The groups are shells around one centre, one inside the other: the same stretched ball of 8 dimensions in 8 sizes.
In the rows, zero is written as 128.
Known rows, each followed by its group:
[130 114 129 105 111 103 164 126 121 108 121 141 109 171 174 109 155]  Y
[114 102 175 121 147  68 190 141 121  41 125 118 127 109 193 100 106]  U
[140 134 160 135  88 110 109 147 137 124 111 137 128 146 157 133 135]  Y
[119  99 153 111 124 102 164 150 122  51  94 150  98 149 192 101 119]  A
[126 116  66  96 143 151 103 115 147 200 112 184 133 183  98 106 146]  W
[134 114  91 116 121 131 137 124 124 173 114 174 119 190 137 127 144]  E
[146 142 169 131 158 141  65 130 138 116 146 121 139  95  72  93  89]  W
[105  91 127 103 105 112 165 153 136  63  89 156  91 144 190  74 151]  U
[133 106 144 137  61 126 146 175 117  71  90 153  70 146 187  83 158]  W
[139 126 139 117 198 103 145  91 115 143 170 126 157 142 103 135  86]  U
[134 133 185 128 106 123 100 137 138  75 134 110 112 109 135  99 126]  E
[129 114 106  98 141 136 127 114 131 142 118 163 115 181 129 114 134]  S
[171 161 126 116 103 146  69 120 129 188 143 134 129 165  83 107 163]  K
[143 129 162 132  76 129 113 142 126 105 115 138  95 161 161 127 145]  G
[163 147 131 121 129 134  90 126 122 167 136 142 133 158  95 114 132]  E
[146 154 206 133 115 110  88 114 139 100 163  87 140 108 120 130 119]  A
[130 132 117  89 119 127  96 115 154 163 102 162 138 193 138 138 147]  Y
[142 139 166 143 102 133  91 134 135 119 148 115 121 107 109 102 131]  E
[133 121 152 140 136 113 135 126 122 119 147 128 129 123 129 120 110]  S
[149 156 109 102 117 110  90 108 152 221 130 144 173 183 112 144 163]  G
[125 137 192 102 125  75 126 122 151  80 122 107 152 136 177 138 124]  W
[131 133 144 101 118 132  90 125 151 119 119 136 125 144 124 101 141]  S
[171 145 108 122 147 130 114 120 105 186 154 142 135 158  80  96 137]  W
[134 122 156 131  95  93 153 145 124  99 123 126 118 135 175 109 147]  Y
[163 144 182 145 150 113 114 128 105 105 168 104 131 104  99 104  97]  A
[109 105 100  83 139 109 151 111 147 138 106 164 131 186 163 121 147]  G
[151 138 135 128  93 122 120 132 122 144 140 128 116 147 128 100 162]  S
[124 128 148 111 137 106 124 111 145 125 145 120 145 128 129 113 132]  E
[156 145 183 145 163  95 119 127 115 114 170  98 157  89 100 109  90]  A
[152 139  82 106 107 141 100 114 133 222 116 175 133 214 114 140 166]  Y
[132 147 157  86 133  98  98 115 161 120 134 108 158 125 125  93 151]  U
[149 146 223 148 130 100 102 134 126  66 159  85 136  82 126 118  91]  A
[125 110 161 137 178 118 143 116 118  87 161 122 127 100 113 106  76]  W
[123 131 147 105 162 119  98 101 154 139 140 132 156 140 111 134 106]  K
[123 122 184 138 113 105 119 143 141  81 121 123 128 112 159 126 108]  K
[127 113  90 116 147 132 128 121 133 174 124 169 135 161 113 113 127]  G
[168 160 117 119  89 137  88 109 127 208 154 130 132 179  95 123 180]  A
[133 119 131 111 105 151  88 159 141 101  88 163  96 143 130  75 137]  A
[127 124 113  90 146  98 151 101 136 152 137 138 147 171 142 118 150]  K
[166 156 190 132 122  94 121 122 112 110 164  92 137 126 128 119 127]  G
[150 126 139 133 121 118 135 139 110 125 130 142 115 149 136 109 128]  S
[165 160 152 143  88 155  42 148 140 159 140 122 126 108  70  81 148]  A
[166 158 128 126 133 127  77 129 132 189 149 129 157 127  70  95 138]  K
[172 166 131 108 114 114  88 122 130 184 146 121 152 154  94  99 168]  G
[134 107 110 119 139 120 151 137 115 131 113 166 115 165 144 108 123]  K
[123 121 141  96 108 119 106 148 153  97  86 152 119 151 159  95 143]  G
[155 142 178 163 102 125 107 138 115 115 166 102 118  94 107 101 125]  G
[158 149 160 144  99 135  70 152 134 138 128 129 128 116 102  99 130]  E
[138 133 176 137 145 129 106 114 127 101 169 105 125  99  98 105 103]  G
[143 136 156 116 139 125 114 103 125 124 158 118 125 145 114 122 124]  Y
[118 112 171 107 139  96 161 107 127  70 135 123 117 157 179 140 114]  W
[130  99 168 133 120  96 190 153  98  33 123 128  84 125 189  85 119]  U
[160 132 127 139 140 128 127 120 102 164 149 146 125 162 107 131 114]  W
[173 164 166 151 135 119  75 130 122 169 167 108 160 104  70 113 112]  A
[138 136 178 136 138 123  93 131 137  99 152 108 134  88 101  94 106]  S
[141 123 128 136 119 149 103 133 125 141 130 152 109 145 109 110 123]  S
[128 111 120 128  97 157 108 142 132 123 110 163  89 153 130  98 140]  Y
[146 155 153 132  93 131  74 112 149 171 158 111 143 130  98 125 155]  U
[105  86 165 121 107 109 172 156 125  20  92 147  78 136 209  98 119]  W
[143 143 128  92 141  88 139  98 133 165 149 122 160 170 135 127 155]  K
[158 148 157 140 114 113 114 121 118 147 166 108 135 125 109 113 140]  S
[127 112 168 148 115 105 150 149 120  75 134 123 112 102 156  97 116]  Y
[146 138 217 150  88  77 147 148 115  53 147  85 119  99 179 114 129]  U
[157 145 171 150  76 127  91 155 126 119 126 124 112 125 131 109 141]  E
[156 156  86  90 162 152  60  88 146 239 148 155 165 183  48 122 143]  U
[168 158 140 144 101 140  62 147 131 177 139 130 138 119  76  93 143]  K
[160 147 138 126  97 144  83 135 126 151 132 137 114 151 104 101 151]  S
[154 139 124 127 143 132 123  91 112 177 181 123 131 155  87 124 135]  U
[158 141 114 127  94 165  74 132 127 175 128 154 105 165  90 101 155]  K
[117  97 152 146 148 128 147 135 119  80 137 141 105 109 135 105  87]  W
[138 125  95 128 129 156  94 118 134 195 131 168 128 165  90 123 130]  G
[166 173 135 116 114 110  75 106 143 220 151 122 177 167  95 148 156]  K
[163 151 160 143 117 129  95 120 117 152 163 115 131 133  97 124 127]  E
[143 141 151  93 172 103 113 104 135 127 146 120 156 142 111 112 115]  Y
[166 153 154 138 103 105 118 131 115 152 155 111 137 134 119 110 151]  E
[160 155 137 134  88 125  88 134 133 179 141 127 138 142 106 111 162]  S
[139 120 158 142 148 111 137 136 114 102 146 126 126 109 123 102  99]  E
[137 118 147 142 105 129 113 162 126 104 106 151 108 127 141  98 120]  Y
[154 154 128 110 149 102 105 109 136 185 162 116 173 130  87 102 145]  A
[106 119 120  84 142 110 114 110 169 143 105 154 155 166 147 131 135]  U

New rows, each followed by its group:
[160 152  96 104 101 133  84 123 138 219 113 164 144 203 110 132 170]  K
[131 121 179 123 159  80 159 124 119  75 144 112 141 119 158 121  96]  K
[151 148 169 132  94 114  90 140 137 133 121 128 135 146 139 135 133]  Y
[104 103 168 106 168  88 159 114 140  66 123 133 138 138 175 139  87]  U
[162 169 143 122 100 134  54 107 148 208 145 128 157 170  91 155 150]  G
[121 127 189 104 194  78 143  95 137  76 160  99 164 113 138 133  79]  U
[170 167 120 117 107 140  61 117 138 212 148 131 149 157  72 109 166]  Y
[142 149 171  97 138  96 118  96 139 118 161  96 149 139 128 120 140]  G
[153 153 142 105 167 122  92  83 133 177 169 120 161 159  81 142 116]  G
[153 136 195 141 110 127 104 152 115  56 140 105  97  94 124  74 118]  A
[128 109 174 117 116 108 157 141 116  38 118 127  87 137 180  95 124]  A
[119 121 176 100 158 115 115 110 144  71 133 121 128 130 138 118  99]  A
[138 128 177 131 114  90 148 134 120  87 135 115 125 132 167 123 125]  S
[157 134 154 128 120 124 115 139 111 115 126 138 112 153 131 113 122]  A
[145 139  80  90 108 146  81 115 149 220  95 186 137 227 119 147 164]  W
[143 138 153 151 139 138  82 121 135 158 155 130 145 114  83 132  97]  U
[157 162 158 116 120 114  70 123 146 162 138 118 161 136 101 121 138]  S
[133 131 118 109 143 115 115 113 142 168 137 141 153 149 112 117 134]  S
[134 128 165 139 103 108 128 130 129 113 137 123 124 134 151 131 129]  S
[139 129 175 152  64 134  92 171 136  85 111 128  97 103 144  87 141]  G
[165 154  87 121 108 138  83 115 131 252 131 165 153 201  90 148 161]  A
[159 149 147 132 142 103 113 119 122 167 158 119 160 133 103 125 123]  E
[151 139 158 129 155 111 126 111 115 126 171 108 139 119 101 105 114]  S
[152 138 138 145 111 109 128 129 118 165 148 131 139 142 125 129 136]  Y
[160 176 152  84 149  91  86  80 149 192 163 103 189 171 101 150 149]  U
[177 166 109  97 129 135  78 106 125 212 147 139 146 187  76 112 164]  U
[122 103 105 107 138 117 153 126 127 135 106 172 119 182 158 125 127]  Y
[120 114 165 134 140 139  94 143 143  81 122 138 117  99 116  96  90]  A
[110 120 136  87 154 107 122  96 159 133 122 143 152 169 147 148 120]  A
[140 133 151 112 122 129  98 125 137 122 118 142 122 161 132 127 125]  E
[158 164 144 104 108 112  78 111 146 187 128 132 160 185 122 155 152]  G
[167 148 112 109 125 119 110 131 118 176 131 143 137 165 106  94 157]  A
[134 129  80  91 120 116 119 122 147 202 100 175 150 200 137 126 165]  W
[155 139 158 131 124 118 110 132 119 125 136 129 126 142 124 118 121]  S
[152 161 207 131 119 110  67 135 146  94 154  83 148  77 100  92 121]  G
[136 124 152 118 110  88 154 145 125  93 125 121 124 126 165  86 150]  G
[144 136  96  91 108 131 112 105 137 192 120 161 129 214 131 136 172]  Y
[162 151 106 100 136 140  92 103 126 193 151 139 136 174  80 102 158]  G
[125 119 135 102 111 128 119 123 141 116 109 151 111 174 154 123 141]  S
[124 102  99 126 102 127 164 128 118 142 124 162  99 173 157 112 156]  W
[158 142 119 111 106 125 123 112 116 169 142 138 119 187 125 122 165]  K
[122 113 158 123 130  98 146 141 132  85 117 135 126 127 164 110 115]  S
[127 123 195 128 148  94 133 132 131  55 139 107 132  97 149 108  93]  E
[126 113 181 132 152 101 149 126 119  66 137 124 121 124 156 129  85]  A
[136 144 163 122 127 119  89 112 148 137 149 114 148 125 110 125 126]  S
[178 164 140 116 108 136  69 132 123 169 134 132 130 160  90 101 153]  U
[122 117 169 121 176 115 113 132 138  76 131 129 138  97 118  98  76]  W
[144 139 128  98 136  94 127 125 135 147 127 133 153 151 133 102 149]  K
[150 147 107 112  96 143  79 117 144 203 127 152 135 181 103 126 168]  S
[151 136 132 109 161 113 137  94 113 151 168 123 138 160 107 121 127]  K
[121 108 178 144 144 109 131 157 129  53 121 129 120  82 144  89  83]  W
[123 123 158 109 165 130  93 125 148  90 133 128 134 103 102  85  98]  G
[168 166 158 115 129 103  87 126 132 156 147 110 160 131  99 104 141]  K
[150 134 173 137  78 109 132 153 115  81 132 112  98 122 158  86 155]  G
[137 131 132 102 128 100 121 129 140 145 103 153 147 177 155 137 132]  A
[111 103 132  98 104 100 164 135 138  86 101 146 107 163 194 104 157]  A
[159 143 128 137 110 121 115 129 118 173 151 130 134 142 106 108 150]  S
[154 155 158 117 136 106 106 109 131 144 174  94 153 111  93  93 144]  G
[113 119 181  98 143  80 151 114 144  61 132 109 137 129 177 121 119]  G
[116 104 124 120 165 130 127 131 136 112 127 152 127 116 113  86 101]  A
[124 106 185 136 139 116 132 156 123  34 112 134 102 104 157  96  82]  U
[138 131 188 142  93 105 121 154 130  72 129 109 115 101 155  97 130]  S
[161 144 163 148 100 125  93 153 120 131 127 132 122 130 120 113 125]  K
[128 117  91  98 154 120 146  85 130 193 137 166 142 211 133 163 133]  W
[113 108 137  94 121  84 175 120 136  97 108 143 125 179 201 132 145]  A
[130 120 176 122 142  99 131 146 130  63 123 121 127 103 148  89 104]  E
[154 128 172 144  96 108 150 148  99  77 142 114  94 125 156  92 139]  A
[152 152 176 132  87 122  80 127 139 139 126 126 131 161 139 157 133]  U
